The first 8 rows are patterns. Each new row is the sum of 2 different patterns, raised or lowered, with some noise. Before adding, each is slid sideways (what falls off one end comes back at the other), maybe read backwards, and multiplied by a number that may be negative. Names go in the order of the patterns.
In the rows, zero is written as 128.
Known rows, each followed by the names of its patterns:
[160 144 127 155 165 154 144 129 119 134 128 137 114 159 122  77 107 115
 125 109 143 113 149 119 150 130 158 131  97 125 131 111 161  74 148 126
 172 140]  debok
[142 136 115 137 147 100 129 159 122 143 111 150  82 134 151 129 101 108
 122 136 104 141 129 162 127 133 138 141 118 139 148 129 176 112 112 125
 125 129]  nunug
[116  95 165 138 140  87 136 129 130 172 112 130 118 133  95 104 131  97
 132 129 105  74 129 106 143 148 136 124 134 145 130 123 120 112 137 131
 139 149]  zap
[148 123 117 128  87 100 123 166 125 130 156 121 132 131 132 117 128 130
 135 145 150 108 153 146 135 134 170 156 115 148 111 119 121  74 146 139
 115 117]  ledo
[116  87  91 109 121 113 119 126 182 125 139 127 150 103  87  74 178 127
 176 121 129 140 128 159 122 141 127 120 145 116 128 129 120 135 130 126
 131 145]  Vofav
[123 113 119 130 136 111 118 156 123 152 126 159 106  93 116 104 129 158
 104 125 176 129 118 164 129 127 130 124 124 126 142 136 136 136 146  97
 122 182]  Kuvud
[139 113 133 131 161 166 147 132 143 129 132 160 124 135 114 124 125 129
 147 125 130 149 134 106 131 161 125  74 110 127 126 131 168 128 143 101
 118 138]  vul
[112 107 156 111 130 147 108 138 124  74 100 138  88 108 136 116  83  74
 118 111 167 121 160  81 131 129 122 105 129 130 124 113 143 143 140 146
 130 112]  lom

New rows, each followed by the names of its patterns:
[136 104  67 115 143  86 116 131 114 125 122 121  99 110 110 112 107 153
 113  81 131 129 127 134 121 129 136  87 117  95  96  99 139 143 122 149
 114  86]  ledo Kuvud
[ 54  80 125 131 123 104 125  67 101 111 112  94 117 118 147 120  80 118
 128 148 111 131  94  92  98 108 101  98 135 100 112 155  97  83 122  95
  94 119]  zap Kuvud
[101 191 126 153 125 148 189 132 133 139 109 150 125 113 123 137 101 142
 145 148 141 141 145 138 112 132 140  93 177 172 126 147 166 155 125 144
 171 146]  ledo Kuvud
[154 155 160 120 131 137 121 124 136 175 232 170 140 187 141 142 162 175
 178 202 166 111 168  89 198 110 102 143 157 125 117 165 133 112 123 128
 122 151]  ledo lom
[136 119 148 102 189 201 171 123 140 182 115 108 108 168 163 204 205 186
 167 174 170 134 173 192 141 140 161 125 152 146 124 165 149 165 116 126
 122 129]  Vofav lom
[145 118 175 173 167 148 149 135 142 114 165 144 156 162 149 167 167 128
 128 151 134 137 148 145 125 119 151 131 169 145 158 130 135 146 142 138
 152 127]  Vofav lom
[125 162 159 161 182 155 155 154 157 145 156 148 180 181 130 161 153 167
 157 141 175 165 136 161 147 158 138 171 174 158 188 149 131 172 158 109
 147 171]  ledo Kuvud
[161 148 100 155 136 152  97 191 129 134 160 180 168 158 149 173 131 143
 107 156 147 146 147 150 119 150 151 109 138 168 152 149 171 125 142 154
 141 111]  nunug zap
[101  91 113  56  55  81  97 103  90  85 107  79  60  78  98  82  59  71
  90  96  88  94  88  88  79  78  91  81 107  83  86 100  84 110 106 107
  88  86]  Vofav vul
[ 80 129 128  95 120 104 133  86 121  56 133  82 104  96  40 111 124  55
 120 115  90  86 138  93 132 109  54  56  71 132  61 118 117  98  91 107
 131 128]  debok Kuvud
[140 143 125 125 115 128 135 170 150  98 148 116 130 150 129 121 136 138
 111 143 139 150 144 150 158 162 155 132 126 187 114 144 119 120 117 142
 156 115]  nunug ledo
[101  93 116 150 129 137 128 144 114 115 121 112 140 133 120 136 139 152
 124 149 129 125 161 127 164  87 106 114 146 131 143 113 167 148 119 114
 120 112]  Vofav Kuvud
[130 158 167 180 110 140 110 130 154 163 110 120 136 168 141 146 133 112
 158 140 155 135 167 165 137 157 144 162 175 193 147 168 133 128 110 145
 131 129]  zap Vofav
[130 123 109 103 114 114 129  80 124  99 107 133  75 126  73 193 162 145
 106 103 121 131  96 107 126 145 134 142 157 150 128 109 123 131 125 115
 135 133]  zap Vofav
[ 82  79  81  78  76 109  76 127  90 108  80  47  88  77 110  96  72  97
 128  92  86 104  86  86  93  98  89  84 104 104 100  86 101  40  76 127
  87  67]  zap Kuvud
[ 91 105 104  90 102  93  82  67  77  89  83  75  87  60 108  81 128  90
 104  77  77 115  87  75 103  74  95  84 114  59 104  90  93 118 122 113
  94 106]  debok ledo
[ 76 111 103 124 113 155 106 112 120 133 129 140 118  96 115 110 116 113
 128 111 106  81  87  97 110 102  85  91  73 114 102 160  86 120 120 130
 127 115]  debok vul
[ 91 108 145 138  98 100 106  84  96  94 128 110 114 110 115  85 103  82
  68  97 101  93 103 106  85 106  98 105  99 113  93  82 105  98  75  90
 124  90]  ledo vul
[117  76 167 113 166 110 100 132 137 186  88  92 143 118 135 116 118 106
 135 131 153 147 163 137 120 149  97 127  70 110 122 116  74  99  82  95
 113  91]  debok zap
[ 80 191 113 171 156 126 163 167 165 173 157 185 135 185 144 160 154 137
 117 156 184 138 178 190 187 164 165 184 190 194 150 162 168 188 158 217
 186 216]  debok Vofav
[126 152 111 114 115 126 103 104 123 118 138 147 130 157 112 111 109 130
 127 133 124 129 160 144 126 111 128 124 104 123 126 124 136 133 122 130
 123 123]  ledo vul
[100 128 137 115  96  82 126 104 123 124 117 119 111 147 118 116 110 146
  96 117  87 127 119 159 150 123 110 135 139  91 121 149 115 101 127  98
 137 127]  Vofav lom
[130 123 128 128 151 139 156 116 154 138 130 156 152 141 157 158 128 156
 148 134 145 156 157 128 135 117 132 107 160 117 140 134 173 123 141 139
 147 140]  debok lom
[148 182 154 162 164 166 145 157 196 159 161 139 122 130 129 146 163 147
 172 200 176 154 133 167 119 121 129 187 153 234 152 152 194 157 185 152
 168 153]  Vofav Kuvud
[ 79 192 151 181 137 143 162 145 145 141 169 131 135 155 128 135 147 138
 154 144 146 145 142 140 105  87 128 147 118 135 153 195 156 165 129 162
 112 111]  Vofav Kuvud
[136 119 101 112  89 132 110 166  94 133 131 128 157 130  94 106 126 137
 116 113 116 142 127 158 134 168 125 101 118 107 129 106 133 127 101  79
  93  92]  debok zap
[127 135 142 185 139 119 169 164 150 158 143 143 144 137 147 136 131 162
 137 144 200 137 119 181 161 115 136  89 121 178 146 178 170 176 122 127
 166 146]  Kuvud vul
[103 117 157 105 107 114 116 120 137 128 136 139 163  89 154 187 154 146
 168 170 105 160  98 129 104  81 121 138 141 122 144 139  96 172  78 107
  91 156]  debok ledo
[105 116  80 153  82  93 115 172 118 118 146 121 108 108 113  97 114 132
 135 147 116 114 137 115 142 112 158 184 129 126 134 125 105  77 169 167
 114 122]  ledo lom
[122 190 140 151 127 149 131 140 147 129 127 131 134 147 170 149 176 156
 166 129 173 195 181 177 153 174 142 171 119 160 137 151 150 145 174 141
 164 171]  debok zap
[134 145 164 145 147 127 145 121 153 180 165 159 140 166 137 166 135 156
 129 142 131 144 167 147 154 160 112 189 156 158 118 140 126 124 152 122
 136 134]  debok vul
[112 121 105 122 136 131 118 129 124 122 115 124 103 134 129 125 129 123
 132 143 124 124 102 149 112 150  90  89  94 127 115 128 126 157 122 116
 119 109]  debok Vofav
[113 103 105 132 139 133 114 134 118 116  80 128 126 108 122 136 112 121
 119  78 133 144 136 135 131 121 114 134 119 111 144 127  99 135  98 155
 101 179]  nunug lom
[138 121 134  99 109 113 126 136  94 106 107 116 143  95 125 110 139  97
 101 122 106 111 122 114  85 146  93 116 124 121 113 128 132 109 118 121
  89 120]  nunug zap
[143 165 210 218 155 180 144 171 173 221 166 133 170 181 143 169 164 173
 149 163 153 151 157 164 159 198 121 165 157 142 146 134 177 190 197 165
 202 225]  ledo lom
[170 166 157 176 201 183 173 179 180 178 181 184 169 174 189 175 208 189
 192 180 194 182 194 203 192 197 180 189 149 183 184 170 187 176 173 176
 197 185]  zap vul
[135 103 115 141 118 106 112 160 118  78 133 148 151 122 127 117 135 103
 120 101 114  66 121 162 138 169 118  92 161 157  72 134 103  90 132 133
 145 183]  Kuvud vul
[101 122  73 111 128 102 111 121 110  99 106 108 107 113 138  89  84 104
 114 123 105 101 119 119  77 116  91 127  92 129 144 135 126  99  90 151
 102  94]  nunug Kuvud
[141 122 162 122 169 198 153 150 170 158 149 160 165 134 143 133 129 150
 136 135 131 165 147 146 178 140 119 113 133 134 163 176 142 134 165 156
 101 128]  debok ledo
[144 113 142 107 103 163 126 120  91 132 136 151 167 129 135 144 122 120
 162 157 126 146 157 110 111 126 130 136 151 126 135 169 151 137 148 111
 167 132]  debok zap
[118  84 115 100  95 141 114 114  72  97  83  79 102 108 112 106 115 111
 114 100  85  84 118  91  94 105 111  63  66 135  95 128  92 118 153  91
 117 109]  zap ledo
[ 91  68 116  80  92 120 103  98  52 110  95  84  82 120  90  94 125 130
 104  79  98 144  54 125  88  68  74 124 103  86 113 125 126 108  74 106
  87 122]  nunug Kuvud
[162 148 157 163 168 175 185 162 172 185 179 157 147 211 118 165 136 161
 160 118 149 200 154 188 149 197 125 134 132 132 146 166 103 150 215 146
 154 186]  debok Kuvud
[124 125 139 107 129 116  98 106 118 127 108 105  98 113 118 122 143 127
 129 106 112 131 110 114 124  99 141 157 157 125 137 123 108 145 125 119
 105 149]  ledo vul
[ 75  71 109  91 121 101 130 102  97  62 108 110  79  56 131 116 128  95
 113 108  99 114  88 113  96 118 115  92 111 102 109 132 123 103 108 101
 103  85]  Vofav vul
[137 142 121 109 147 100 111 182 127 101 153 146 109 110  91 150 119 131
 112 138 159 166 151 146 117 137 149 108 201 169 101 132 150 113 127 151
  94 140]  Kuvud lom
[123  90  98 127 130  52 109 110 108 149  96 138 145 104 134 163 107  90
 128 168 114 114 116  70 134 120 130 106 169 140 111 178 111  93  98 163
 104 130]  zap ledo
[ 73  85 107  91  59  89 117  82  39  58  89  85  84 129  68 102  52  76
  99  70  71  66 118 141 133  97  92  94  87  60 118  85 101  74  89 100
 107 110]  Vofav vul
[ 97 121 146 121  96 138 124 121  80  80 112 102 138  83 123 125 139  55
  91  82  89 109 100  93  54 111  85 120 127 102 110 111 116 111  99  99
  99 110]  zap Vofav
[106 117 106 142 128 115 113 112  92  88  80 148 108 138 118 116 101 112
 148 101  82  97 107 119 106 136 112 117  98 104 113 117 110 110  89 108
 123 119]  Vofav vul
[144 161 140 156 183 160 178 184 151 150 168 154 154 174 163 160 133 151
 136 130 141 147 153 154 111 167 136 188 139 181 150 140 179 158 135 160
 157 160]  debok nunug
[133 119 156 139 168 169 195  78 132 110 128 132  99 121  95 134 133 125
 135 126 143 104 130 165 117  73 110 118 108 137 204 161 159 107 130 146
 139  58]  Vofav vul
[129 137 161 153 126 152 152 150 143 163 151 139 163 154 143 152 159 139
 149 150 128 147 184 168 158 162 151 150 159 159 149 160 175 160 143 163
 141 147]  nunug ledo
[115 158 132 122 146 100 135 142 150 126 123 147 137 127 166 119 156  92
 103 125 148 128 143 144 171 114 125  86 115 116 110  82 123 123 110 134
 125 137]  zap Vofav
[120 139 111 132  97 111 114 112 143 125 121 116  80 181 100 140  95 121
 130 101 124 112 103  92 116 132 134 146 141 122 117 100 128 156 149 139
 127 144]  debok ledo
[177 145 150 150 114 149 151 158 144 156 156 149 165 155 157 149 135 148
 164 128 143 135 181 142 128 137 121 154 140 159 140 172 160 153 168 154
 150 148]  debok zap
[191 171 202 168 203 192 189 174 185 182 160 161 186 199 173 185 176 186
 176 180 184 203 200 192 193 183 181 169 201 177 188 161 189 162 188 187
 138 176]  debok ledo
[130 122  85 106 123 105  99  84  72  92 101  96  95 113  85 100 119 108
  92  80 103  86 102 113  85  90 121 110  53 100 131 101 111  97 118  99
 105 101]  ledo vul
[129 102 124 162 166 110 168 103 162 124 183 125 125 145 169 155 161 148
 173 142 146 102 136 127 151 122 153 142 110 151  97 130 140 154 122 128
 137 129]  nunug lom
[167 119 147 124 148 159 148 131 131 130 136 161 139 134 116 123 115 134
 164 110 128 143 159 110 132 157 106  91 116 136 127 151 176 127 162 105
 123 151]  zap vul
[113 110  53 124 150 106 121 143 139  93 127 114 127 136  94 125 131 129
 114 164 106 118  65 109  76 111 137  83 115 155 108 133 108 131  93 124
  99 112]  debok ledo
[141 170 139 141 109 157 128  79 114 187 115 161 155 149 176 160 132 134
 124 139 114 157 149 133 142 145 155 144  95 145 173 117 109 113 123 124
 131 136]  Vofav Kuvud
[ 97 113  92 116 101 106  86  73 103  81 102 131  97 100 122 100 115 115
 107  97 105  83  99 108 102 101 112 105 112  81 100 139 104 100  79 102
  98  85]  nunug Kuvud
[114 137 101 111 120  73  86 108 134 100 148 142 121 127 108 127 110 117
 115 141 127 147  73 141 123 106 100 151 153 105  98 111  92 121  60 153
 120  78]  nunug ledo
